The rows come from 5 hidden closed curves, with some noise, and rows from the same curve form a group. Each curve winds through 8 dimensions. The rows are also pushed far along 5 directions, which tell nothing about the answers.
In the rows, 128 means zero.
Some rows, each with its group after it:
[110 154 110 131 133 156 137 140  83 124 127 146 155 152 120  86 168 184
 168 190 141 141]
(0)
[148 169 161  92 101 120 142 108 136 105 140 110 148 163  99  87 145 164
 154 188 103 138]
(2)
[115 126 110 104 135 142 111 129 127 121 135 133 129 104 140 152  95  89
 122  38 132 128]
(0)
[133 111 111 145 133 122  99 160 103 180 122 166 172 126 146 111 140 120
 135  94 157 115]
(0)
[112 108 106 115 149 148 152 125 137 105 124 107 109 110 163 168 120 153
  99  84 160 152]
(2)
[140 141 130 165 148  98 114 121 146 167 125 147 103 134 105 142 105 110
 125 104 120 112]
(4)
[121 156 113 130  82 117  83 128 127 150 119 144 140 106 120  94 182 105
 127 142 110 159]
(3)
[124 112 147  80 135 165 134 125 132  77 122 131 153 142 111 106 145 145
 165 165 110 112]
(3)
[118 176 130 139  57  94 119 106 146 143 141 111 121 106 150 123 155 101
 109 124 127 135]
(2)
[136  77 154 155 209 101 171 153 151 134 113 123  98 134 169 174  93 158
  93 131 169 101]
(3)
[114 144 149 201  77 110 144 129 171 101  87 161 103 133 143 104 210 193
 137 152 149 183]
(2)
[101 115 124  87 146 164 147 104 132  82 159  89 100 110 111 164  86 120
 128 127 136 129]
(3)
[185 104 156 126 216 135 166 139 130 136 117 126 144 183 122 136  85 205
 153 162 147  79]
(4)
[ 77 176 162 143  87 123 125 108 177  85 150 136  91 126 111 130 139  82
 145 130 115 140]
(1)
[133 135 119 127  99 134 128 111 131 151 152 125 142 158 108 128 150 131
 139 139 135 140]
(0)
[133 135 136 144 116 134 140 145 124 117 113 138 139 136 153 120 117 135
 133  94 135 126]
(1)
[131 158 110  84 120 163 135 136 107  74 112 139 150 142 136  96 137 162
 160 118 121 136]
(1)
[140 120  77 132 159 132 155 160  79 170 104 117 146 107 179 130  98 162
  81  86 159 133]
(4)
[122 131  90 119 182 127  99 146  71 172 150 125 136 119 135 147  95  92
 122 119 124 111]
(0)
[121 129 139 108 136 130 164 122 149  63 110 132 109 138 134 116 161 222
 149 166 169 151]
(2)
[107 155  52 112 119 171 102 155 111 145 103 164 145  99 137  96 159 123
 119  91 139 155]
(0)
[136 130 108 110 155 129 116 137  90 133 128 128 145 144 133 134 119 129
 137  94 113 140]
(3)
[137 121 178 172 113  79 127 138 126 158 141 132 146 135 157 125 132 124
 135 152 153  85]
(4)
[129 153 120 162  75  85 122 139 108 198 133 150 159 139 125  83 154 108
 115 140 129 127]
(4)
[109 111 151 159 109 122 103 124 134 138 145 139 121 124 108 129 154  99
 140 169 126 128]
(2)
[145 150 122  62 113 153 118 111 104 129 158 109 170 147  88  95 117 117
 152 148 100 116]
(3)
[117 139 141 125 109 146 148 117 138  79 124 102 118 116 158 153 102 138
 126  66 132 150]
(1)
[129 110 128  96 115 162 115 113 103 111 152 106 147 116 114 132 112 102
 145 127 115 111]
(1)
[139 146  84 161 142 100 126 150 103 176 114 157 123 145 131 111 145 152
 116 133 148 138]
(3)
[110 120 159 162 142 101 141 138 137 140 133 120 121 136 156 153 131 145
 116 120 155 148]
(4)
[136 102 120 105 181 135 123 127 130 182 153 124 138 153  80 147  91  78
 115 137  99  95]
(1)
[111 133  73 110 120 119  78 168  78 199 115 191 196 128 120  50 216 162
 142 155 161 167]
(0)
[142 145 136 100  74 117 141 106 133 118 131 129 158 152 103  81 169 182
 149 158 133 147]
(0)
[133 147 142 148 146 105 156 140 131 142 127 132 125 146 147 125 114 156
 124 151 154 103]
(3)
[127 116 134 125 161 113 135 127 114 138 136 109 125 118 153 156 110 140
 119 124 146 118]
(1)
[144 124 109 102 108 153 121 116 131 109 118 134 142 136 104 111 148 131
 139 129 102 134]
(1)
[118 173 130 119  71 116 130 102 141 117 144  99 120 111 151 132 146 113
 112 120 122 140]
(2)
[137 149 118 128 127 141 119 111 126 155 145 113 128 130 111 144  96  67
 121 114  87  98]
(1)
[167 109 169 126 120 140 147 147 146 116 121 134 160 154 134 104 133 150
 142 179 134  80]
(4)
[ 98 151  73  90  87 133  95 113 109 127 128 123 128  81 132 123 161 114
 104  63 124 208]
(1)
[107 115 115 123 109 153 134 114 127  92 129 113 108  87 133 139 117 133
 124 107 143 136]
(2)
[128 132 145 144  85 120 142  95 165 115 145 108 107 134 131 153 144 140
 120 118 148 151]
(0)
[ 94 193 107  96 113 149 126 104 132  93 152  90  93 104 127 152  86  89
 115  68 109 162]
(3)
[130  93 155 169 161 105 128 146 129 180 155 141 126 156 101 133 120 113
 131 195 148  86]
(3)
[132 135 144 173  75 121 134 121 144 154 120 133 136 132 119 112 135 116
 119 109 119 140]
(2)
[101 150 123  91 107 194 125 130 127 124 146 137 178 160  79  76 166 143
 164 189 122 155]
(1)
[107 131 136  95 137 176 136 133 152  92 130 133 139 139 115 114 148 154
 152 150 137 148]
(4)
[ 78 183 104 130  87 124 110 126 100 112 131 137 133 122 153 116 169 131
 141  85 129 193]
(4)
[104 134 128 141 120 138 114 125 137 136 132 127 123 121 126 127 173 133
 130 168 134 163]
(1)
[154  55 136  68 211 197 148 136 116  89 144  86 137 123 131 174  49 131
 132 132 136  72]
(0)
[171  90 132 140 144 138 140 136 142 136 107 129 134 139 123 138 106 121
 114 121 112 100]
(1)
[127 106 119 177 134  93 114 167 116 237 121 158 163 136 131 100 166 136
  94 158 159 143]
(2)
[115 118 148 143  78 141 140 104 160 105 131 130 115 127  89 112 149 133
 136 164 124 140]
(0)
[136 111 134 137 136 139 129 126 122  98 108 131 115 119 114 118 130 162
 141 145 122 144]
(2)
[130 107 116 162 186 136 134 153 138 154 115 138  99 130 130 165  77  92
  96  77 122 118]
(2)
[142 128 116 169  97 103 120 129 101 150 115 144 131 118 134 108 146 137
 132 142 130 115]
(0)
[131 130 165 193  86  91 163 128 167 121 105 126 106  97 175 125 147 180
 110 153 181 114]
(0)
[119  96 152 112 180 124 154 122 151  80 128 103  93 135 144 176 111 157
 117 123 140 144]
(3)
[113 146 172 145 110 112 131 133 123 125 146 136 154 174 130 115 149 131
 157 145 126 135]
(4)
[108 174 139 131  90 134 123 118 134 134 145 123 141 141 113 106 154 141
 139 145 128 169]
(3)
[124 105 179 121 115 140 156 103 173  90 148 115 116 144  98 151  88 101
 138 117 120  94]
(1)
[160 117 135 135 128 110 141 125 130 132 126 134 139 158 129 132 116 134
 134  99 128 107]
(2)
[115 142 114 149 127 135 131 140 124 153 128 139 128 148 108 111 140 111
 117 150 109 144]
(4)
[129 131 105  86 165 134  84 118 118 144 147 132 124 115  89 136 106  87
 145 120 111 113]
(4)
[108 108 119  74 178 187 135 144 140  81 131 121 114 124 116 155  79  95
 121  85 111 136]
(1)
[117 152 114 142 116  91 101 122 115 130 133 128  94  89 151 143 128  88
 115 119 124 119]
(3)
[124 155 106  37 105 183 112 125  99  94 150 130 179 146  87  79 137 110
 168 153  98 118]
(4)
[132 128 102 117 117 142 124 128 134 146 110 153 147 131 107  97 159 155
 129 119 139 158]
(4)
[106 128 149 150  72  96 124 110 165 136 144 142 123 139 117 123 179 121
 132 138 146 145]
(2)
[123 145 123 127 107 133 152 135 120 139 128 120 142 152 126 107 137 128
 112 152 115 137]
(4)
[142  93 154 197 166  77 143 147 128 184 118 116 116 113 186 172  98 135
  87 106 168 102]
(1)
[134  80 141 186 159 110 154 170 117 140  72 159 146 139 175 112 181 244
 123 153 188 168]
(0)
[123 147 125 154 117  88 107 134 111 134 124 141 116 108 155 121 161 130
 132 158 139 119]
(3)
[141 124 135 131 143 119 126 133 110 126 122 129 140 152 137 134 130 144
 142 114 120 135]
(3)
[144 154 103 149 159  97 121 136 130 161 107 140 107 112 149 143 103 132
 105  72 138 126]
(4)
[117 126 119 123 138 115 119 137 112 138 120 137 122 107 117 108 126 124
 118 147 117 129]
(0)
[114 131 178 126  75 120 137  81 201  82 169 111  92 146  99 168 119  59
 140 115 105 107]
(2)
[106 172 169  79  48 143 142  78 153  55 163 115 138 140  80  83 166 156
 186 201 124 125]
(0)
[144 142 122 117 120 124 112 137  86 144 126 155 184 170 113  84 153 139
 169 141 112 117]
(3)
[121 171  88 174  81  75  84 151  89 252 140 159 168 111 145  92 162  65
  96 127 133 115]
(2)

New rows. What belongs after each?
[139 131 162 218  97  77 121 130 162 178 116 174 124 161  97 100 178 143
 140 184 131 127]
(4)
[144 135 150 106 131 107 154 124 141 114 124 122 133 139 127 104 132 188
 133 162 149 127]
(2)
[163  88 128 143 145 156 158 139 116 136 103 141 157 149 118  94 150 212
 150 213 157 100]
(4)
[125 172 105  89 152 123 112 139 126 146 138 130 133 131 126 124 101  89
 117  93 108 127]
(4)
[112 156  59 125  96 161 117 138  78 159 112 141 167 110 127  88 151 142
 121  86 126 176]
(2)
[122 122 114 125 169 110 134 146 122 147 124 148 117 125 127 129 110 136
 120 121 151 117]
(2)
[104 156  77 138  97 149 106 134 157 129 104 149 100  76 149 136 137  85
  94  57 132 153]
(0)
[107 160 151 182  60  96 102 130 150 187 134 159 152 141 107  81 199 124
 133 166 136 174]
(3)
[108 149 173 158  95 140 167  99 175  46 123 108  79 128 138 145 137 165
 146 148 132 145]
(0)
[172 105 173 134 125  92 107 125 157 171 140 156 155 155  87 100 137 126
 156 189 135  68]
(4)
[112 159 111 147 118 138 127 142 112 158 124 126 142 127 140 110 146 155
 120 128 148 172]
(3)
[119 134 114 122 109 122  83 146 102 179 143 172 181 141 108  94 146  85
 155  97 130 118]
(0)
[180  88 178 146 112 126 122 128 138 173 149 134 173 185  74 105 115  81
 146 193  87  65]
(2)
[113 127  68  93 177 184  96 153  95 106 114 141 124 100 142 139 118 107
 133  94 117 138]
(0)
[ 99 170 103 149  57 137 121 105 144 114 112 122 105  94 128 125 146 107
 110  63 107 192]
(2)
[141  84 152  85 170 143 145 136 151 103 126 114 136 133 135 140 113 161
 128 139 149 123]
(0)
[147 119 107 137  98 136 109 134 100 160 116 138 160 129 118  94 162 131
 128 145 116 138]
(2)
[139 115  86 161 145 117 134 145  81 143  95 129 115  86 176 139 107 157
 101  90 148 129]
(0)
[126 102 117 242 135  92 103 176 154 176  74 180  90  83 189 145 160 111
  83  97 156 133]
(0)
[121 136 141 135 118 150 158 122 145  93 120 120 119 159 113 116 155 165
 138 179 117 155]
(4)
[117 158 160 133 100 127 126 113 167 141 148 115 114 125  93 118 115  74
 116 165  92 121]
(2)
[138 169 112 111 139 136 129 139  99 128 116 124 146 141 134  99 145 162
 138 163 110 142]
(2)
[155  79 125 108 199 163 156 161 102 122  98 132 161 143 156 131  93 162
 131 129 138  79]
(3)
[165  88 190 192 142 126 173 140 170 140 112 127 131 174 128 139 103 149
 122 151 128 100]
(2)
[125 160  82 101 114 170 116 114  93 130 130 117 150 122 116 114 142 129
 142 132 108 139]
(1)
[130 129  96 124 130 169 125 130 126 123 133 131 128 134 125 141 114  84
 128 111 105 107]
(2)
[152 100 138 112 110 125 122 115 118 126 139 116 146 134 106 121 130 127
 137 141 117 123]
(2)
[123 155  85  79 155 150 136 116 105  92 141 112 102 140 105 138 114 142
 135 126 118 152]
(3)
[141 130 129 132 141 110 110 135 104 151 134 136 143 149 126 132 112 100
 134  95 106 120]
(3)
[ 95 134 150 108 101 116 117  97 167 105 144  87  94  77 144 176  88  61
  92  32 115 157]
(3)
[118 133 128 145  92 140 129 112 158 109 136 133 108 131 128 146 140  85
 129 113 118 114]
(2)
[114 112 135 143 115 104 123 128 148 169 140 133 128 128 126 139 140 108
 103 116 145 141]
(2)
[117 114 156 130  91 122 126 111 154 128 153 121 124 125 100 119 140  93
 127 177 116 119]
(4)
[117 106 116 113  98 123 140 101 141  70 115 109  94  97 142 149 153 168
 120  93 147 177]
(3)
[122 109 172 132 115 108 132 124 152 141 136 111 139 120 140 140 118 117
 111 106 137 134]
(3)
[120 111 126 153 144 140 106 146 141 126 115 152 117 121 129 138 141 107
 131 123 123 132]
(0)
[139 118 133 152 169 108 124 143 116 132 129 134 110 132 152 153 112 118
 128 133 132  96]
(2)
[141 146 148 195 120  99 130 156 118 206 128 153 165 161 134  94 148 150
 129 172 155 123]
(3)
[107 162 110  99 100 150 131 134  99 141 142 137 169 172  88  73 167 128
 145 185 100 152]
(4)
[122 144 110 131 137 132 134 127 130 112 110 121  87 101 122 136  97 103
 105 103  97 136]
(0)
[ 95 143  81 151 134 104  68 158  63 219 142 150 159  88 147 117 137  68
 110  92 134 141]
(3)
[118 136  83 147 161 126 130 142 107 131 118 132  90 110 147 143 136 154
 106 133 154 155]
(3)
[122 105 175 152 112  95 139 121 145 113 122 136 125 136 124 119 148 166
 141 137 142 157]
(0)
[110 163 105  75 110 168 149 126 102 105 140 113 153 161 104  90 144 143
 137 166 100 153]
(4)
[ 85 158  62 128 132 108 106 136 116 135 111 152  85  72 145 135 136 118
  97  59 150 172]
(2)
[122 125 126  81 135 152 139  98 140 111 141 112 137 153  84 121 147 149
 148 168 111 142]
(1)
[169 127 160 148 115 104 117 113 129 139 142 136 134 160  93 117 107  94
 157 165  95  66]
(4)
[149 131 103 159 117 115 118 144 109 152 108 163 130 123 130 111 116 110
 129 106 128  88]
(2)
[161 112 152 108 129 165 180 113 141  25 101 112 115 145 138 125 117 215
 163 157 139 101]
(2)
[121 135 149 116  56 116  92 117 132 120 143 163 174 141 107  75 207 142
 184 160 145 135]
(0)
[109 123 164 141 131 116 111 149 135 125 145 144 132 130 130 124 129  96
 144 155 132 107]
(1)
[114 159 116 120 127 143 138 124 143 126 135 128 118 146 112 118 144 140
 128 157 128 149]
(0)
[ 87 133  99  96 136 167 120 140 147  81 116 136  98  93 130 139 119 100
 112  76 122 169]
(1)
[116 153  58 116  67 147  93 123  88 132 106 138 146  89 132  88 189 142
 125 110 119 189]
(2)
[138 103 220  99 107 126 157  90 196  97 167  92 135 179  70 130 128 132
 149 202 113 125]
(2)
[172 123 137 129 192 127 160 155 115 154 109 105 141 146 155 135  75 158
 101 141 124  99]
(2)
[106 143 141 137  81 138 129 135 164 128 124 143 135 120 116  98 152 118
 123 148 138 140]
(1)
[111 152 150  75 123 135 131  77 161  14 154  81  60 111 126 186  95  94
 147  98  96 134]
(2)
[157 122 161 132 138 115 162 131 142 145 136  95 138 138 163 149  95 133
 107 152 141  80]
(2)
[130 137 136 135 115 126 159 136 130 138 126 114 135 148 133 120 118 123
 106 144 119 126]
(4)
[125 159  87  95 134 124 101 135 110 169 151 133 133 113 118 122 112  60
 111 128 107  95]
(2)
[138 142  92 102 118 121  85 134 116 173 130 154 146 101 109 104 123  85
 124 105 123 105]
(4)
[127 121 136 105 123 117 125 124  84 128 138 137 166 150  97  90 136 156
 165 157 123 128]
(0)
[120 104 126 119 168 160 117 142  98 141 144 121 152 149 113 129 136 133
 144 179 122 134]
(2)
[128 144 181 105 135 109 145 129 152 108 137 131 145 163 117 109 126 154
 156 154 133 119]
(0)
[ 93 145  25 137 120 112  64 181  81 216  89 192 159  72 164  83 203 133
  93  73 171 195]
(0)
[129 117  87  78 206 187 181 146 108 116 111  97 134 115 155 144  68 201
 103 105 167 130]
(4)
[114 128  38  66 140 152 133 127  65  85  97 131 134  97 156 107 179 225
 129 114 162 188]
(3)
[ 71 176  78 102 106 135  97 111 130  98 134 148  88 100  98 125 148  90
 131  80 111 183]
(2)
[124 118 162 164 129  87 135 130 123 154 135 127 134 137 135 131 128 144
 128 132 150 133]
(2)
[134 122 131  51 181 164 112 105 123  83 155 109 127 136  84 142 103 131
 168 156 109 114]
(4)
[140 136  64 111 136 144 114 158  95 153  93 150 152  86 164 101 139 156
 107 100 158 130]
(4)
[130 111 139 104 157 153 133 129 142 108 141 115 127 126 135 165  63  91
 129  52 127 105]
(0)
[ 96 187 106 132  86 136 112 123 112 145 139 129 142 125 122 100 162 137
 131 123 133 190]
(3)
[117 156 110  26 133 177 139 112  94 114 177  92 162 167  69 116  76  72
 139 131  67 118]
(4)
[135 138 106  99 111 143 110 141 118 143 130 139 153 117 126 105 118  88
 124 112 116 106]
(4)
[110 136 110 153 137 133 124 142 135 135 115 155 117 135 117 126 142 125
 126 117 125 151]
(2)
[ 99 156 115 181  75  99 113 114 147 109 110 135  84  51 185 153 138 125
 110  41 167 154]
(4)
[ 91 143  83 128 124 137 118 130 101 118 132 140 107 108 128 117 173 160
 130 160 158 174]
(3)
[110 152 166 136  67 105 112 103 175 146 152 123 120 128  81 106 155  86
 122 166 101 155]
(2)
[135 122  97 107 139 155 128 138 122 152 113 151 159 142 106  96 142 159
 131 119 138 146]
(4)
[149 118 122 123 130 146 142 146 134 114 102 127 135 110 166 124 114 143
 111 118 144 109]
(4)
[131 130 160 148 131  94 118 122 138 117 145 135 103 143 125 145 125  98
 147 150 118  96]
(2)
[125 126 167 221  86  59 122 132 141 181 125 144 129 124 164 130 161 133
 116 124 162 130]
(1)
[146 119  89 119 123 146 108 133 114 154 114 143 143 127 109 116 128 101
 119 103 100 128]
(1)
[125 114 103 130 139 157 122 162  96 136 114 137 153 117 158 122 126 118
 118 117 133 122]
(4)
[153 121 136 145 116 101 138 125 136 135 122 136 129 148 136 137 121 127
 126  94 128 114]
(2)
[149 133 102 166  94 127 116 123 115 156 128 142 129 137 120 122 149 115
 130 142 124 116]
(0)
[124 110 112 100 123 148 103 130 113 113 132 132 142  99 141 134 134 121
 140 101 146 127]
(0)
[111 136 102  94 155 150 133 139 106 107 125 156 144 158 102  91 165 188
 166 171 147 151]
(2)
